The groups are shells around one centre, one inside the other: the same stretched ball of 2 dimensions in 8 sizes.
Some rows, each with its group after it:
[ 1.38  2.25 -2.87  4.72 -0.58  0.85  0.68  0.25]	(6)
[-0.98 -2.89  0.83  1.99 -5.06 -1.75  0.47  0.14]	(2)
[-1.59 -4.85  2.08  1.05 -6.42 -2.79  0.45  0.20]	(1)
[ 0.95  1.86 -2.45  4.43 -1.22  0.69  0.61  0.17]	(7)
[ 3.15  1.26 -3.49  4.93  1.20 -0.01  1.13  0.88]	(2)
[ 3.48  5.45 -5.56  6.62  2.94  2.37  0.95  0.49]	(1)
[ 0.63  0.96 -1.85  3.99 -1.89  0.22  0.59  0.18]	(0)
[-0.38 -6.01  1.88  1.00 -5.35 -3.67  0.79  0.68]	(6)
[ 4.11  5.50 -5.96  6.85  3.72  2.31  1.09  0.67]	(5)
[ 1.85  4.31 -4.07  5.66  0.63  1.97  0.66  0.15]	(5)
[-0.30 -1.37 -0.24  2.78 -3.77 -0.98  0.52  0.17]	(0)
[-0.18 -6.95  2.18  0.71 -5.41 -4.25  0.89  0.85]	(3)
[ 3.02 -0.37 -2.68  4.26  0.52 -0.93  1.20  1.03]	(4)
[ 0.61 -5.64  1.13  1.46 -4.06 -3.61  0.98  0.93]	(3)
[-1.21 -8.71  3.58 -0.29 -7.19 -5.10  0.76  0.75]	(4)
[ 1.77 -2.53 -0.97  3.03 -1.65 -1.99  1.06  0.92]	(7)

New rows. What belongs after each?
[ 2.32  4.33 -4.36  5.82  1.21  1.92  0.77  0.29]	(2)
[-0.93 -7.03  2.67  0.43 -6.34 -4.17  0.72  0.64]	(7)
[-0.65 -2.69  0.55  2.17 -4.60 -1.70  0.52  0.22]	(6)
[ 1.84 -2.37 -1.09  3.12 -1.51 -1.91  1.05  0.91]	(7)
[-2.01 -7.00  3.30  0.09 -7.62 -3.98  0.49  0.32]	(3)
[ 3.45  3.63 -4.73  5.92  2.34  1.31  1.06  0.69]	(7)
[ 3.08  3.60 -4.49  5.78  1.87  1.36  0.98  0.59]	(6)
[ 0.42 -5.34  1.10  1.52 -4.17 -3.40  0.92  0.84]	(7)
[ 1.22  2.38 -2.83  4.72 -0.74  0.95  0.64  0.19]	(7)
[ 3.40  1.87 -3.92  5.24  1.71  0.30  1.15  0.89]	(1)
[ 3.65  6.61 -6.19  7.12  3.53  3.02  0.92  0.42]	(4)
[ 3.03  4.67 -4.94  6.18  2.16  1.99  0.90  0.45]	(7)
[ 0.50 -6.03  1.36  1.28 -4.29 -3.82  0.98  0.94]	(5)
[ 3.44  4.18 -4.97  6.13  2.49  1.64  1.02  0.63]	(7)
[ 0.62 -5.41  1.01  1.55 -3.96 -3.47  0.97  0.91]	(1)
[ 0.29 -6.63  1.76  0.98 -4.76 -4.14  0.97  0.95]	(4)
[-1.26 -7.07  2.88  0.31 -6.75 -4.14  0.66  0.55]	(7)
[-1.47 -4.83  2.01  1.09 -6.28 -2.81  0.47  0.22]	(2)
[-1.34 -4.68  1.86  1.19 -6.06 -2.74  0.49  0.25]	(7)
[-1.30 -4.49  1.75  1.28 -5.96 -2.63  0.49  0.23]	(7)
[ 2.01 -1.50 -1.57  3.50 -1.04 -1.43  1.04  0.86]	(6)
[ 3.24  4.62 -5.05  6.23  2.40  1.93  0.95  0.52]	(7)
[ 3.98  6.59 -6.37  7.22  3.92  2.95  0.99  0.51]	(4)
[ 2.74 -0.12 -2.63  4.26  0.27 -0.75  1.12  0.92]	(2)
[ 3.35  4.47 -5.05  6.21  2.49  1.83  0.98  0.58]	(7)
[ 1.96  4.51 -4.23  5.77  0.84  2.07  0.68  0.17]	(5)
[ 0.15 -6.86  1.94  0.85 -4.99 -4.25  0.96  0.93]	(4)
[ 4.17  6.34 -6.37  7.19  4.06  2.77  1.05  0.60]	(4)
[ 3.59  2.69 -4.39  5.61  2.18  0.75  1.14  0.85]	(1)
[ 0.97  1.87 -2.45  4.44 -1.21  0.70  0.61  0.17]	(7)
[ 2.18 -1.26 -1.78  3.64 -0.76 -1.32  1.06  0.89]	(0)
[-2.03 -7.10  3.35  0.04 -7.66 -4.04  0.49  0.33]	(3)
[-0.90 -2.32  0.54  2.24 -4.77 -1.44  0.45  0.10]	(1)
[ 2.50 -0.63 -2.24  3.98 -0.19 -0.99  1.10  0.90]	(7)
[-0.17 -6.26  1.86  0.97 -5.18 -3.84  0.84  0.77]	(7)
[-1.19 -5.45  2.11  0.95 -6.13 -3.20  0.58  0.38]	(6)
[ 2.19  5.08 -4.62  6.06  1.29  2.36  0.69  0.16]	(4)
[-1.39 -6.94  2.90  0.32 -6.86 -4.04  0.61  0.49]	(7)
[ 1.05 -4.97  0.55  1.87 -3.29 -3.29  1.04  0.99]	(5)
[-0.06 -0.91 -0.59  3.04 -3.32 -0.76  0.56  0.19]	(6)
[-1.02 -7.71  3.02  0.15 -6.65 -4.55  0.74  0.69]	(1)
[-1.13 -6.06  2.35  0.74 -6.25 -3.57  0.62  0.47]	(6)
[ 0.20  0.18 -1.23  3.55 -2.66 -0.17  0.54  0.14]	(7)
[-1.62 -7.81  3.43 -0.09 -7.41 -4.51  0.62  0.53]	(1)
